The same things were measured in two ways. Each way mixes the same 8 hidden numbers, adds some noise and spreads widely along 5 directions of its own, which tell nothing about the thing.
Some things both ways: the first way, then the second way.
[ 24.9   7.6  -4.9   1.3   2.4  -3.1  16.1   7.0 -11.7  -7.4  17.8  24.8
  -9.2  -2.1]
[ -9.9   5.9  -2.1  15.5   0.0 -11.2   9.3   3.3   4.4  14.5  -1.5   2.3
  -9.9  -7.3]

[ 19.5  -6.4 -11.5  13.3   9.1   7.5 -12.6  16.1  10.9 -21.2  -5.3  -8.7
  19.2 -11.1]
[ 13.9  11.8  35.1  -3.4  -9.7  21.5  17.0  25.7  19.3 -28.5  22.0   1.4
 -17.8 -11.9]

[ -3.4   3.6  13.1   0.2  15.1  -4.6  12.9   3.3  -4.4  18.0 -27.7 -33.0
 -10.7  -6.9]
[-11.4  13.7 -25.1 -19.4 -18.2 -11.6 -17.5  -5.7  -0.7  10.4 -10.9   7.6
  24.1   7.4]

[  6.3   4.5 -17.4  -3.8   8.2  -3.1   0.3  -4.4  -0.9  15.5 -22.4 -54.9
  -3.6   7.7]
[-14.5  13.1   7.4  24.7 -26.3 -12.8 -18.6  -2.5   2.8   3.0   5.7  -4.6
  30.2   0.5]

[-23.2 -13.4  23.4 -12.9  -6.2 -13.7   4.5  -1.6 -16.2   0.4 -39.2 -38.6
 -13.7  -9.6]
[-13.7 -30.2  17.1   3.7  -5.7   8.5 -16.0  11.7  18.7 -27.2  13.6  -2.0
  12.0 -11.9]

[-27.6 -18.6  12.2  -5.0 -13.8 -18.1   7.8  -6.1 -26.1 -10.4 -34.8  -7.1
 -10.5  -4.4]
[ -9.8  22.9  -5.1 -17.4 -35.5 -23.5  -3.6 -13.5 -25.6  17.1   1.6   9.3
  30.8   5.5]

[  5.0  -1.4  21.6   5.9   7.3  -6.7  23.8   9.4  -5.9  -0.8 -16.0 -16.7
  -5.8 -15.0]
[ 21.6   5.1  44.3  13.8  -9.9   6.3 -34.5  -3.5  34.5 -40.9  24.8 -25.4
 -22.4  15.8]

[ -6.1  -0.7   8.4 -13.6  19.5  -8.3  28.4  34.2 -12.8 -10.3  10.5   4.3
 -20.1  -8.4]
[ -1.1 -33.2  -4.9 -35.2  22.1  19.9   9.5  21.6  21.2 -39.6  -4.5  14.6
 -27.2   0.7]

[-34.6 -31.2  19.4  17.6  -6.9 -18.9  -2.0  -4.5 -14.5 -16.5 -21.2  15.5
 -11.9   0.7]
[-15.9 -18.2  -6.5 -12.3  19.1  14.8  10.5  -3.7  17.0  -0.3 -26.2 -11.5
   7.3 -10.1]

[  4.2   5.0  16.2  11.4  -7.5 -10.2  -1.2  -7.6   1.4  12.2 -26.3 -32.2
 -15.7 -19.5]
[-26.3  -5.9  -7.4 -18.3  24.4  -3.8  17.8  14.3  -3.0  38.7 -30.5 -16.4
   9.0 -14.3]

[ -7.3 -11.5   6.0  20.2  26.6   5.4  17.6  23.2  13.0  -3.7  -1.2 -14.0
  -7.1  15.4]
[ -9.6  -4.5 -34.1 -36.3  26.9  -6.1  -7.1 -11.9   9.8  38.5 -42.4 -22.6
   5.4   4.6]

[-15.5  -9.5   8.5   7.4   5.7 -19.0   3.8  -0.8 -11.4  -7.8  -3.1   5.6
  -9.3  12.9]
[-18.1   0.1  -1.4 -26.7  -4.2  32.6   3.2   5.7   8.4 -32.5 -13.9  32.9
  24.7 -10.2]

[ 10.5 -13.3  13.1  15.1 -16.3   2.9  26.5 -11.4 -13.7  10.7  -5.5  17.9
 -24.1 -26.8]
[-14.9 -16.0   6.1 -20.4  -1.1   2.0  18.4  12.1   8.9  -5.8 -10.2  -5.5
  -7.7   1.5]

[  0.1  29.4  10.1 -18.0  22.1 -18.9  -7.2  13.4  -6.5   5.5  31.0  14.7
   0.4  18.9]
[  0.5   8.2   1.3  24.8  22.4  -8.3 -25.2 -27.8  -1.4   9.4 -12.5  -5.6
   2.2   8.9]

[ 30.2 -16.1   5.9  10.6 -14.4   9.4   8.4  -7.6  -6.5 -15.5   1.4  23.9
  29.2 -29.3]
[ 11.3  -6.8   5.1 -14.6  18.4  10.1  12.8   5.5   7.7   0.4  -3.9  -4.9
 -40.3  11.5]

[-16.2   4.2  -9.7 -19.8  13.8 -23.6  42.5  19.3 -36.7  -9.8  -9.9 -37.6
 -25.7  18.9]
[-22.3   7.6  24.6  32.3 -11.4  -8.4 -14.8  -9.4  11.1  11.9  13.3 -21.0
 -34.8 -11.9]

[ -2.9  -3.2  28.0  -9.1  10.8  -2.2  -6.7  12.2  -0.2  -7.8 -27.1 -28.0
 -11.3   2.3]
[ 13.3 -21.6   9.8  -7.5  -5.6   6.7 -28.0  -1.9  26.7 -35.2   3.6   6.8
  38.8   7.3]

[ -5.4   8.3  25.3  -7.5   6.0 -34.3  -9.2  26.8  -6.4 -24.5   3.2   8.8
  -9.0 -21.6]
[ 22.2   5.5  36.2  -1.1  11.6   8.6  -6.5   0.4   3.4 -34.4   6.3  10.7
   8.5   9.1]

[-21.1   0.3  11.1  -4.8  26.5 -11.7  -2.2  46.7 -10.9 -18.7 -17.2 -10.6
 -24.5 -28.5]
[  3.1 -24.6 -20.8 -22.8   0.8  -4.2  16.4   2.4  -0.1   7.8 -14.4   6.3
  21.6  11.7]

[ -0.4 -14.5   6.6  18.2  -2.4  -0.7  -3.3  -2.0  17.0  -3.0 -13.1 -20.5
  19.5   0.5]
[  3.9  12.5   0.3 -15.1   9.1  -7.7 -17.1  -3.6   0.7  14.4 -11.9 -16.9
  14.9   7.0]

[  8.1 -15.0 -19.0 -12.6  -0.6  -9.3  -6.0   2.4   4.6  -2.2  -4.1 -14.8
   0.4  -9.7]
[ -3.6  16.0  27.2 -21.9   5.9   5.5  34.5  25.8  -0.9 -28.7   3.6  23.8
  -6.7 -21.8]

[ -9.5  -1.2  -9.5 -20.1  10.8  -0.5 -27.9  24.6   4.7 -13.0 -14.9 -27.1
   2.0   5.0]
[ 46.8  25.8  20.3 -51.5  17.9  -9.8  20.4 -10.4 -11.6  -8.2 -10.9 -21.9
 -16.0  31.1]

[ -1.8  -7.1  26.9  16.7  13.0  -5.8   6.5  21.6   6.3 -11.1 -12.6 -14.2
   2.0 -24.0]
[-26.5 -20.2 -16.7  -3.6   4.7  -8.3  -9.2   0.7  -1.7  40.2 -16.7   1.9
  35.3 -18.8]

Other things, the second way, with their names:
(42): [-16.7 -12.2   5.6  -9.1 -14.2  19.0  34.8   8.3  -4.3  -5.1  -9.6  -0.6
  17.8  -1.9]
(276): [-22.2 -13.6  20.8   0.0  24.3  28.6  18.1   4.9 -18.9   6.2 -11.2  -8.7
 -16.6  -1.7]
(765): [ 15.4  21.5   6.1   3.8 -16.2  -4.5 -20.9 -17.4  17.2 -17.8  -3.1  -2.1
  -1.6  32.0]
(632): [ -8.4   0.5 -21.3  -8.8 -15.2  -2.7   9.2   3.2  -3.8  16.5  -3.5   4.1
  12.1  -1.7]
(374): [  7.2  22.1   9.4 -15.7   0.1 -25.2   2.3  -4.3  -8.4  13.0  -9.8 -13.4
  23.6   4.1]
(565): [-12.8  23.6  -8.2  -5.7  -3.8 -12.0   9.0   5.6 -14.9  26.2  -2.9   6.6
 -18.3  -2.2]
(797): [  0.7 -15.1 -18.4 -18.8 -15.7  -2.5  15.6   8.6 -17.2   2.1   7.6  17.4
   0.1  13.2]
(362): [-14.1   3.1  14.8 -14.0 -10.4   3.2 -14.6  -6.8 -27.3   7.0  -3.5   5.0
  25.0  15.3]
(345): [-23.8  15.1   8.4  13.9 -18.4  -1.9   2.8  -9.6 -22.7  20.5  -2.9  -2.8
  25.1  -5.7]
(187): [ 13.5  32.3  31.5  17.4 -17.2 -49.8 -28.6 -16.1  -7.1  -0.7  12.9  -6.9
  42.8   1.2]
(442): [  1.0   4.0  37.8   7.2 -33.5  14.5  12.4 -15.3 -11.4 -22.3   8.5 -12.2
  21.5  19.3]
(106): [ -3.1   0.1   7.8  10.3   1.0  -8.6 -18.3  -9.9 -11.7  -3.9  -7.3   5.7
  40.4  16.1]
(538): [-15.7 -14.4 -11.5 -33.0  16.7   7.0  17.4  11.3  14.2 -13.1 -15.3  21.8
  -0.7 -26.5]
(560): [ -5.7   7.4 -24.4  -8.5  35.1 -24.5  23.1   2.4 -13.7  25.7 -24.2  11.8
 -11.7  -5.6]
(335): [  4.3 -16.0  -8.3  15.9  11.5   5.2  20.6   9.0  24.7 -20.8 -11.3 -11.4
  -3.1   8.5]
(747): [-10.9   1.3  -8.5  -3.1 -13.2  -7.6  -3.4 -19.9 -15.5  40.4  -7.8  -6.2
  -2.5  10.5]
(701): [ 37.4   5.2 -15.4 -24.4  11.9 -10.6 -15.7  -0.3  21.0 -26.1  -5.0   2.8
 -16.2  42.4]
(74): [  6.1  16.5  -8.6  -5.6 -10.7 -14.9   2.2   0.5   9.9  -3.0  -7.0 -11.8
   0.6  18.1]
(370): [-29.5   7.9 -19.7 -27.1 -25.9  -3.2  20.8   8.5  -9.4  35.3 -15.8   9.4
  27.9 -19.1]
(339): [ -1.8  11.0  11.9 -19.8 -12.9  12.2  16.8   7.7   4.6 -21.9  -6.9   2.3
  19.8   3.0]
(459): [ -5.6 -34.1  15.2  -5.5  12.6  -0.5 -20.9   9.3  15.1 -25.7   5.7 -14.5
  -6.7   9.0]
(206): [  0.0  24.4  14.0 -47.0  17.9   5.6  33.0   6.7 -19.5 -11.3 -20.4  38.9
   6.4  -7.6]
(466): [-11.7   9.4   1.5  -4.6  28.1   8.1  14.0   3.5   8.7  -5.1 -29.7   9.1
  23.8 -13.2]
(450): [-20.3  -6.4  14.4 -16.7  -6.2   4.6  14.5   5.1 -23.8   3.2   9.8  13.9
  -4.3 -16.4]
(655): [ -4.4  -2.4   1.1 -27.3  15.7  19.0  37.2  -0.1   4.3  -4.3 -12.5  11.7
 -38.6 -14.5]
(568): [ -3.7  18.1  -0.9  -1.1   5.6 -15.5  -5.4 -15.5 -16.5  15.2 -15.5   1.9
  31.0   3.1]
(195): [ -1.1  32.1  12.6   4.3   9.1 -36.1  -4.5   5.1   9.8  12.4   2.2   6.1
  -1.7 -30.8]
(15): [-22.5 -13.5 -17.7 -34.9   9.9  30.3  37.9  17.9  13.0 -17.2 -20.2  12.5
 -23.0  -9.4]
(173): [ 16.9 -17.8   5.6   4.0  -3.9  -6.7 -16.7   7.7  24.9 -11.0  16.3 -13.7
 -25.1  16.5]
(671): [ 13.1   1.4   8.8   9.4  45.0   7.0 -17.0  -9.3  17.9  -7.3 -13.7 -23.0
 -29.3   9.0]
(93): [ -9.8  26.5   2.9 -10.9 -27.0  11.0  18.5  -7.7 -13.4  17.5  -1.4  -8.5
 -21.8   7.4]
(753): [ -9.1  -8.0  22.6  14.2   1.8   2.7   5.8   8.9   8.1  -7.4  19.8 -18.0
 -54.9  -9.6]
(123): [-10.3  -6.9  17.7 -22.7  22.8  -6.2  16.0  19.4  -2.0 -27.9  -4.4  24.5
   8.7 -19.6]
(271): [ -5.3 -16.3 -10.0 -10.0   5.2  -4.3  15.6  31.1   0.3 -30.3   8.5  47.6
   4.0  -4.8]
(515): [ 23.0   2.4   4.4 -10.3   6.5 -12.2 -21.4  -0.8  -2.7 -14.0   4.7   5.5
  -9.3  37.8]
(612): [ -7.9  -5.7   6.5 -23.5  -7.9   8.7  20.7  -3.1  -8.0  -9.4   3.8   3.2
 -24.9  -1.5]
(142): [-16.9 -11.7   2.1 -27.5  29.0   7.3   5.7  10.9  -9.7   5.2 -13.3  19.4
   1.2 -19.6]
(33): [-20.5  17.3   9.0  23.5   3.6   2.0  21.1   2.5  -3.3  27.6  -7.4 -17.2
 -16.1 -18.2]
(317): [-22.2  -8.9  -8.7  -5.8   0.8   7.5 -18.2 -19.7  -7.7  24.8 -16.4  -8.4
  11.0   4.8]
(322): [ 21.7  18.1  17.2 -36.4  28.1  -3.1  17.4  -8.1 -30.4  -7.8  -8.1   3.4
 -32.3  24.2]
(531): [  7.8 -20.1 -24.4 -30.6  15.8 -11.9  -9.6  -7.4  -4.1  13.0 -22.3   3.4
  29.8  20.4]
(298): [ -1.9 -13.7 -18.0  12.3 -11.6   6.5  -1.9  -3.9   0.6   2.8  -1.7   7.6
  20.4  13.0]
(188): [  0.8 -29.3   8.0  12.9  -4.6   4.5  19.1  20.5  12.1 -25.6  23.3   3.5
 -35.8   0.0]
(289): [ -6.7 -14.5  -3.7  14.5 -12.7  -5.4 -29.0  -2.8  23.0   2.2  -3.7 -19.1
  40.7   4.3]
(104): [-25.9   0.3 -19.8 -13.6   2.2   6.5  18.2 -22.0 -14.4  38.2 -27.5   0.2
   3.5 -11.6]
(449): [-19.5 -21.3  -4.6 -11.3  10.5  12.2  -2.9 -11.5  -8.1  19.4 -13.3   1.3
  -4.5  -1.0]
(627): [-10.2  15.1   1.1 -14.5 -16.5  13.0  33.4  30.0  31.0 -12.7  -1.9   5.6
  -9.8 -27.0]
(360): [ 13.6   2.4  -8.8 -28.2   0.4  13.7   8.4  -4.0   3.0  10.9  -8.6 -10.5
  -6.4  10.2]
(389): [-18.9 -31.5   4.1   7.7   9.9  10.4   4.8   2.3  12.0 -12.4  -2.7  -5.0
 -20.7  -2.0]
(657): [ 11.2   9.4  10.2 -19.4  -5.3  19.6  16.4  -5.0  12.9 -29.0 -10.4   7.8
   2.8   8.2]
(704): [-22.5 -28.4 -14.8 -11.9   4.0  13.4  15.8  22.1   8.1  -7.7   0.1   8.1
 -16.5 -14.7]
(282): [  7.8 -13.0  18.1   4.2  44.2  -3.5  16.7   7.0  11.4 -11.5 -10.2  -2.9
 -19.3  -6.6]
(721): [ -7.1  31.9  28.9   5.4  19.6   1.2  23.0  -6.5   6.4  20.8 -21.4 -31.7
  -4.4 -23.6]
(105): [-13.2  -1.3 -16.3   4.6   2.5 -32.0 -26.8  -7.8 -21.8  33.5  -5.4   9.3
  39.2   3.3]
(685): [ -4.4 -34.0 -16.3  -4.7  11.8  13.0  15.5  -1.1  23.4 -27.3 -18.3  -5.9
  -9.8  17.8]
(366): [ -9.0 -16.9   6.6  19.1  28.6   8.5  -4.8   7.2  30.7 -28.1 -16.3  -8.5
  -4.0   5.5]
(813): [ 25.8 -16.0 -12.8 -28.8  32.6  -1.8   4.2 -15.6   6.0   7.1 -28.4 -19.4
  -4.6  30.9]
(359): [  6.7  21.2  20.2  10.8 -18.4 -16.4 -10.3  16.2  20.7  -6.7  21.8   4.9
   0.5 -15.5]
(597): [ -0.7  25.0  47.4 -18.0 -15.3  16.0  13.5   4.1   2.0 -23.8   3.8   1.9
   0.4  -2.2]
(264): [ 29.6  -4.8 -15.8 -36.1  -1.4  -2.1   2.5  -2.1   8.6 -21.7  -4.3  -3.0
  -2.9  30.9]
(334): [ -5.1  -7.7 -20.2 -26.2  20.8 -13.1  -2.4   3.6 -10.1  40.1 -25.0 -16.7
  13.0  12.0]
(55): [  2.5 -25.1 -12.2  -8.8   1.1   7.6   6.7  16.2  30.0 -22.9   1.0  -9.9
  -3.8  -2.8]
(295): [  6.3  26.2  24.9  20.2 -13.7  -3.6   2.8 -17.7 -12.4  -0.8   2.3 -10.2
 -17.7  30.8]
(373): [-10.9   2.0  -5.3   1.0  12.8   1.2   2.0  -5.5  -7.6  17.6  -8.0  -6.2
 -14.5  -2.9]
(498): [ 11.0   0.3 -13.1 -16.4  11.9  13.5  21.3 -10.1  -5.7  10.3 -31.8 -20.1
  -7.1  41.2]
(791): [ 27.3   3.7  22.2   0.9   2.2 -14.2 -28.3   1.8  17.7 -31.7  17.1  -3.6
  -7.4  18.8]
(56): [  6.6  -5.1   1.2 -10.5   4.7 -26.4 -26.9  -6.3 -17.1  -8.5   0.7  10.2
  33.9  20.1]
(349): [  6.5  12.7 -12.4 -23.8   8.0  -2.5   4.9 -12.4  -0.7   1.6 -17.4  18.0
   3.5   8.7]
(247): [  8.7  -9.2   0.6 -15.1   7.4  13.6   3.6 -12.5 -14.6  14.6  -3.6  -4.2
 -12.0  16.0]
(135): [  3.0 -34.4   1.7   6.4  -1.0  -2.3   7.1   6.0  14.7 -12.5   9.9  -4.5
  -6.7   5.6]
(162): [-21.0 -30.6   8.2   8.9  -0.5   8.3  21.9  13.0   1.1 -12.7  -5.6  -5.9
  36.1 -10.4]
(727): [  6.0  14.0  36.1  10.0 -16.3 -19.2  -2.8  12.8   0.7  -3.4  15.6 -24.4
  15.5   6.2]

Some of these things the first way, each followed by its name:
[ -6.0  -8.2 -21.6  -5.0  18.1   3.7   9.1  39.1  -9.1 -20.1   9.9   4.8
   8.6 -19.0]
(797)
[ 21.7   4.7  50.8 -16.9 -32.5 -15.1   7.5 -26.1 -20.7   0.0 -32.1   8.3
  -9.7 -20.9]
(791)
[-14.1 -30.8 -15.1  -4.7  -3.0   0.4  14.5  24.6 -20.1 -36.2  -3.4   9.3
  -1.8  -1.8]
(135)
[  1.0   8.3  12.5 -12.4  20.1 -13.1   2.6  21.6 -12.0 -11.5   1.9   7.0
 -10.7   1.3]
(349)
[ -1.9 -10.1   3.4  19.6   9.6  12.2 -15.8  13.9   4.9 -21.9  -5.0  13.2
  25.1  -0.8]
(360)
[  1.1  14.5  -3.2 -15.1  25.0   0.8  16.5  18.1 -10.8  27.4  10.5 -18.3
 -14.8 -19.0]
(389)
[ -5.0   1.4  -1.2  18.0  40.9 -20.2  19.8  48.8   9.6   2.6   2.9 -31.9
 -20.6 -43.5]
(597)
[ -2.2   7.1   6.2   7.5  13.1 -21.9   4.3  21.7   4.3   0.1  22.1   5.3
  -6.0 -19.5]
(106)
[ 29.3  26.7   2.5   2.0 -33.7   7.3 -29.4 -52.4 -13.1  22.3  10.5  36.7
   4.7  26.6]
(33)
[ -1.8 -25.7  30.6  -0.1 -13.3 -17.6  -6.7 -12.5  10.5  10.5 -36.0 -10.4
   1.3 -39.0]
(187)
[ -9.7  14.4  27.4 -33.0 -22.8 -31.6 -15.7  -7.6 -28.3  -2.0  -5.4  15.4
   0.3 -20.6]
(322)
[ -1.5   7.3  14.3  29.7  19.6  -2.3  22.0  30.0   6.5  -7.9  14.8  11.0
 -33.4  12.9]
(289)
[ -3.4 -23.2  13.7  10.8 -21.0   2.3 -17.2 -26.6 -14.5  -0.8 -46.7   1.4
  19.4 -21.8]
(632)
[-16.9 -34.6 -16.9   9.8   1.4   6.3  19.0  14.2 -13.4 -19.1  21.1  45.2
  14.4  -1.8]
(612)
[ -9.5 -15.5  10.6  16.4  14.4   3.9   9.6  32.3  -0.2 -15.9   9.9  44.2
  -3.9 -18.8]
(264)
[ -0.7 -17.1  31.2   8.6 -13.8  -4.4   1.0   3.5  -5.2 -20.3 -11.6  21.6
  -0.7 -15.2]
(531)
[ 23.7  11.1  -3.4  16.2  27.4  -0.5  37.2  24.7  -3.1  -0.4  25.2  17.4
 -16.7  -5.9]
(765)
[ 27.3  31.4  16.3 -17.4  11.9 -11.5  22.7  25.5  -8.6   4.0   7.4 -14.9
  -9.9 -30.5]
(515)
[  2.3   4.3  15.8 -22.3 -30.3 -29.7  -0.2 -41.7 -33.7  11.2 -40.5 -27.6
 -27.4   5.0]
(366)
[ 13.8  15.4   4.2  -5.3  -3.6   2.9   3.0 -15.4 -13.7  24.4 -18.8  -9.3
 -27.4   2.6]
(74)
[  2.5  -2.2 -10.3 -11.6  24.1  -8.4   8.2  31.5  15.8   3.2  -2.9 -52.1
  15.9 -19.5]
(105)
[  1.3  -7.8  -1.5  15.1  24.0   5.6  18.5  27.4  -2.9  -7.1   1.5  -7.8
  22.0 -31.9]
(747)
[ -1.5  -4.5  -2.4 -13.3  25.7   3.9   8.8  24.7   3.5  -0.2  17.6   7.5
 -15.8  22.2]
(538)
[  2.7 -11.2 -15.3   9.2 -21.0  13.4 -34.9 -25.8   9.5  21.9  -2.5  -2.5
   3.9  -2.5]
(162)
[-10.9  12.1  -0.1   6.3  16.8 -12.8  -2.2  29.7 -16.9 -21.3   9.2  17.3
  -6.3  -4.4]
(298)
[ -7.4 -15.4 -14.2  13.4  10.7 -10.8  18.3  22.3   8.1  -3.0   2.9 -41.0
  20.7 -30.2]
(362)
[  1.7  -5.7 -32.6  11.6  46.6   4.1  12.7  43.5  10.6  -4.1 -15.6 -44.3
 -22.6  -0.6]
(627)
[ -1.3   9.6   1.8  19.1  22.2  -6.2 -26.5   9.2  21.4  13.0  12.5   4.7
  -8.3   3.9]
(721)
[-24.8 -27.5 -27.8  -2.1   6.6  -6.3  21.3  13.6 -28.4 -17.9  -2.6   5.6
 -20.6  10.3]
(685)
[-13.8 -21.3   3.7  10.5  26.4  -1.5  -0.3  40.9   8.4 -21.2   0.2   2.8
  10.6 -26.8]
(813)
[  7.6 -28.6 -24.4   7.7  -0.9  20.4   8.5  -6.3   5.7   8.6   0.4  -4.0
  30.5 -11.9]
(704)
[ -9.8   4.5  38.8  18.8  -5.9 -10.0   9.3  -9.5 -15.7   4.9   2.9  27.2
   0.0  -7.9]
(317)
[ 16.8  -0.1  18.0 -10.4  24.9 -10.0   9.1  20.7  15.9   8.3  -7.5 -11.7
  -7.5 -20.1]
(195)
[-23.8   0.6  -5.8  -1.5  37.6  -9.9   9.3  52.5   6.0   0.3  30.6   3.7
   5.6 -29.4]
(450)
[ -9.5  -8.8  16.7 -21.9   4.3 -29.1   1.3  13.9   1.5   9.1 -10.3 -16.3
 -17.6 -31.6]
(123)
[ -5.3 -17.2 -16.3  34.0  -1.8  -7.8  -0.3   5.6  -8.4 -13.3   1.2  17.5
   9.0 -30.5]
(498)
